The rows come from 5 hidden closed curves, with some noise, and rows from the same curve form a group. Each curve winds through 4 dimensions. The rows are also pushed far along 3 directions, which tell nothing about the answers.
In the rows, 128 means zero.
Some rows, each with its group after it:
[128 130 193 123 106 125 103 134  98 167 130 145 171] | q_353
[ 94 124 143 133 153 133 123  75 102 107 122 134 121] | q_63
[125  93  89 137 152 122 127 128 152  86 113 110  98] | q_353
[129  88  93 142 153 115  96  84 122 131 141 121  73] | q_63
[ 99 178 181 111 154 175 159  74  72 117 141 153 146] | q_353
[122 171 174 117 134 147 129  97  74 160 158 146 141] | q_353
[136 158 144 114  97 172 111 202 139 142 139 139 154] | q_836
[140  88 107 147 105 103  84 201 164 136 120 113 124] | q_224
[132 116 103 129 142 141 114 155 148 111 133 127 116] | q_224
[ 85 151 125 128 144 147 151 105 128  86 117 138 144] | q_353
[126  77 135 145 169  85 114  53 100 130 129 125 102] | q_224
[136 117 116 137 120 121 142 120 113 118 130 103  94] | q_224
[156  96 114 131 156 106  99 116 126 148 134 122  95] | q_836
[ 91 155 137 121 149 132 184  65 102  77 114 124 152] | q_63
[147 133 160 125 100 155  91 193 117 164 144 126 125] | q_63
[114 135  88 129 140 120 176 111 138  75 117 105 123] | q_63
[122 135 132 121 146 155 118 112 115 122 143 144 131] | q_224
[ 99 159 140 105 164 149 152  28 107 109 127 168 165] | q_836
[171  91 111 144  93  97  58 166 124 194 161 113  98] | q_224
[133 153 162 113 126 166 154 167 126 118 129 142 167] | q_224
[102 166 165 111 138 149 150  18  73 137 149 163 165] | q_836
[149  81 118 147 118 100 107 206 164 123 101 100 108] | q_836
[ 92 158 152 119 145 131 173  72  92  86 118 123 158] | q_63
[ 98 142 110 124 134 139 135  78 133 103 127 148 149] | q_836
[112 145  92 132 146 137 150 136 138  96 133 117 102] | q_353
[125 114  91 131 120 148 136 150 169 105 122 126 115] | q_63
[158 122 100 141 105 104 118 202 150 151 141 100 103] | q_353
[ 99 153 127 121 168 139 161  91 120  98 135 136 135] | q_247
[131 137 189 119 143 152 127 109  80 143 142 144 137] | q_224
[ 95  94 100 149 188  76 116  45 122 111 128 126 101] | q_247
[115 128  55 130 157 130 146 125 168  81 129 117 102] | q_247
[ 90 157 151 124 116 174 147 173 139  86 106 137 162] | q_836
[144 116 151 132 139 110 143  79  91 137 127 128 121] | q_247
[131  87  99 141 127  93  98 138 160 125 115 120 119] | q_836
[132 164 185 115 115 152 102 155  97 180 160 153 164] | q_247
[121 124  67 133 132 120 129 140 169 102 128 123 123] | q_247
[151 105 110 135 156  96 112  85 107 152 152 120  90] | q_247
[118 176 119 109 134 183 192 153 140  76 123 126 138] | q_353
[122 150  96 121 105 145 147 162 156 103 130 121 146] | q_63
[124 121  78 124 150 129 114 101 152 109 130 137 118] | q_836
[115 110 103 143 136 113 156  83 114  94 117 104  93] | q_224
[130 160 171 105 146 156 149  55  75 145 154 153 149] | q_353
[121 152 114 122 121 139 177 149 136  86 119 109 145] | q_63
[106 135 184 129 129 126  87 106  92 164 140 157 162] | q_247
[108 130 186 134 134 118 100 111  95 156 129 148 158] | q_247

New rows, each followed by its group:
[143  86 118 147 108  84  70 123 123 172 142 122 118] | q_224
[126 137 129 121 154 144 154  81 107 111 140 134 125] | q_224
[116 124 115 133 159 119 116 133 132 123 139 124 113] | q_247
[ 93 171 127 114 139 144 146  68  91 105 143 136 151] | q_63
[153  95 103 141 138  83 122  78 116 141 132 119 102] | q_247
[155 139 130 125 114 129 114 156 115 166 158 124 120] | q_353
[115 114 105 135 144  99 160  90 126  90 115 106 119] | q_63
[117 130 111 127 174 116 156  53 110 107 140 132 112] | q_247
[114 123  85 122 155 122 121  68 139 111 131 145 128] | q_836
[147  91 123 148 140 100 103 152 123 141 131 104  84] | q_353
[ 92 138 119 121 142 141 169  81 142  77 106 140 162] | q_353
[ 81 160 123 122 139 138 165 102 117  69 114 123 156] | q_63
[114 146 181 120 121 141 145 111 101 131 126 147 176] | q_224
[ 91 175 175 125 140 142 180  98  93 108 121 138 154] | q_353
[107 137 106 120 149 146 189  71 135  74 117 130 129] | q_63
[149 100 134 134 120  90 116 111 118 158 133 122 131] | q_353
[120 137 116 112 152 144 179  67 123  87 123 133 140] | q_353
[120 138 195 121 128 158 150 106  94 134 123 145 148] | q_63
[ 77 162 118 122 141 155 146 123 147  84 120 146 166] | q_247
[146 109 138 135 102 136  82 204 138 154 134 117 115] | q_63
[151 120 151 133 104 122 100 120 102 160 131 136 134] | q_247
[108 175 193 110 131 159 110 117  84 164 158 162 170] | q_247
[133 115 139 134 127 117 108  72  93 144 128 142 123] | q_247
[121 125 138 134 138 133 151 174 142  94 104 113 127] | q_247
[141 143 159 124 102 144 151 148 118 124 113 134 157] | q_247
[125 132 171 133 117 141 110 130  89 149 142 133 126] | q_836
[ 86 143 133 130 150 140 157 147 148  75 105 130 151] | q_247
[124 119 126 132 106 150 155 196 178  96  96 122 138] | q_63
[156 129 124 125 121 135 129 137 117 141 137 125 116] | q_247
[180  80 134 146 122  75  99 127 105 178 138 109  94] | q_247
[142 142 170 125 112 117 126 138  88 156 143 119 146] | q_63
[148 117 138 132 108  95  76 117  91 189 161 124 123] | q_63
[137 125 153 135 114 136 137 225 147 113 106 111 134] | q_247
[110 118  65 133 148 139 133 135 152  74 125 108  89] | q_63
[120 117  71 132 136 106 128  90 137 111 139 116 110] | q_63
[152 142 154 106 121 144  99 154 123 165 140 150 156] | q_836
[116 131  76 131 134 115 123 125 131 100 138 106 113] | q_63
[133 133 108 129 129 111 108 128 104 136 151 107 114] | q_63
[139 169 154 117 100 182 148 252 146 116 125 118 145] | q_353
[ 86 185 127 107 167 172 206  81 124  65 127 145 157] | q_247
[111 129  61 134 140 126 127 145 148  79 128  99 102] | q_63
[134 151 175 109 113 146 154 127 114 132 125 142 179] | q_353
[115  79 124 149 155  88  95  81 121 124 116 125 103] | q_836
[123 128  56 139 143 126 149 163 168  85 125 103  84] | q_353
[143 132 153 128 122 122  83 153 109 180 159 135 130] | q_247
[100 165 124 113 151 139 168  45  87  97 142 131 143] | q_63
[138  98 122 140 119  81  84 103 105 165 148 115 117] | q_63
[129 132 142 130 142 125 106 152 121 149 147 129 124] | q_247
[138 117 141 128 137 141 110 140 112 135 141 127 113] | q_224
[135 103  49 140 155 108 181 111 168  61 104  99  90] | q_247
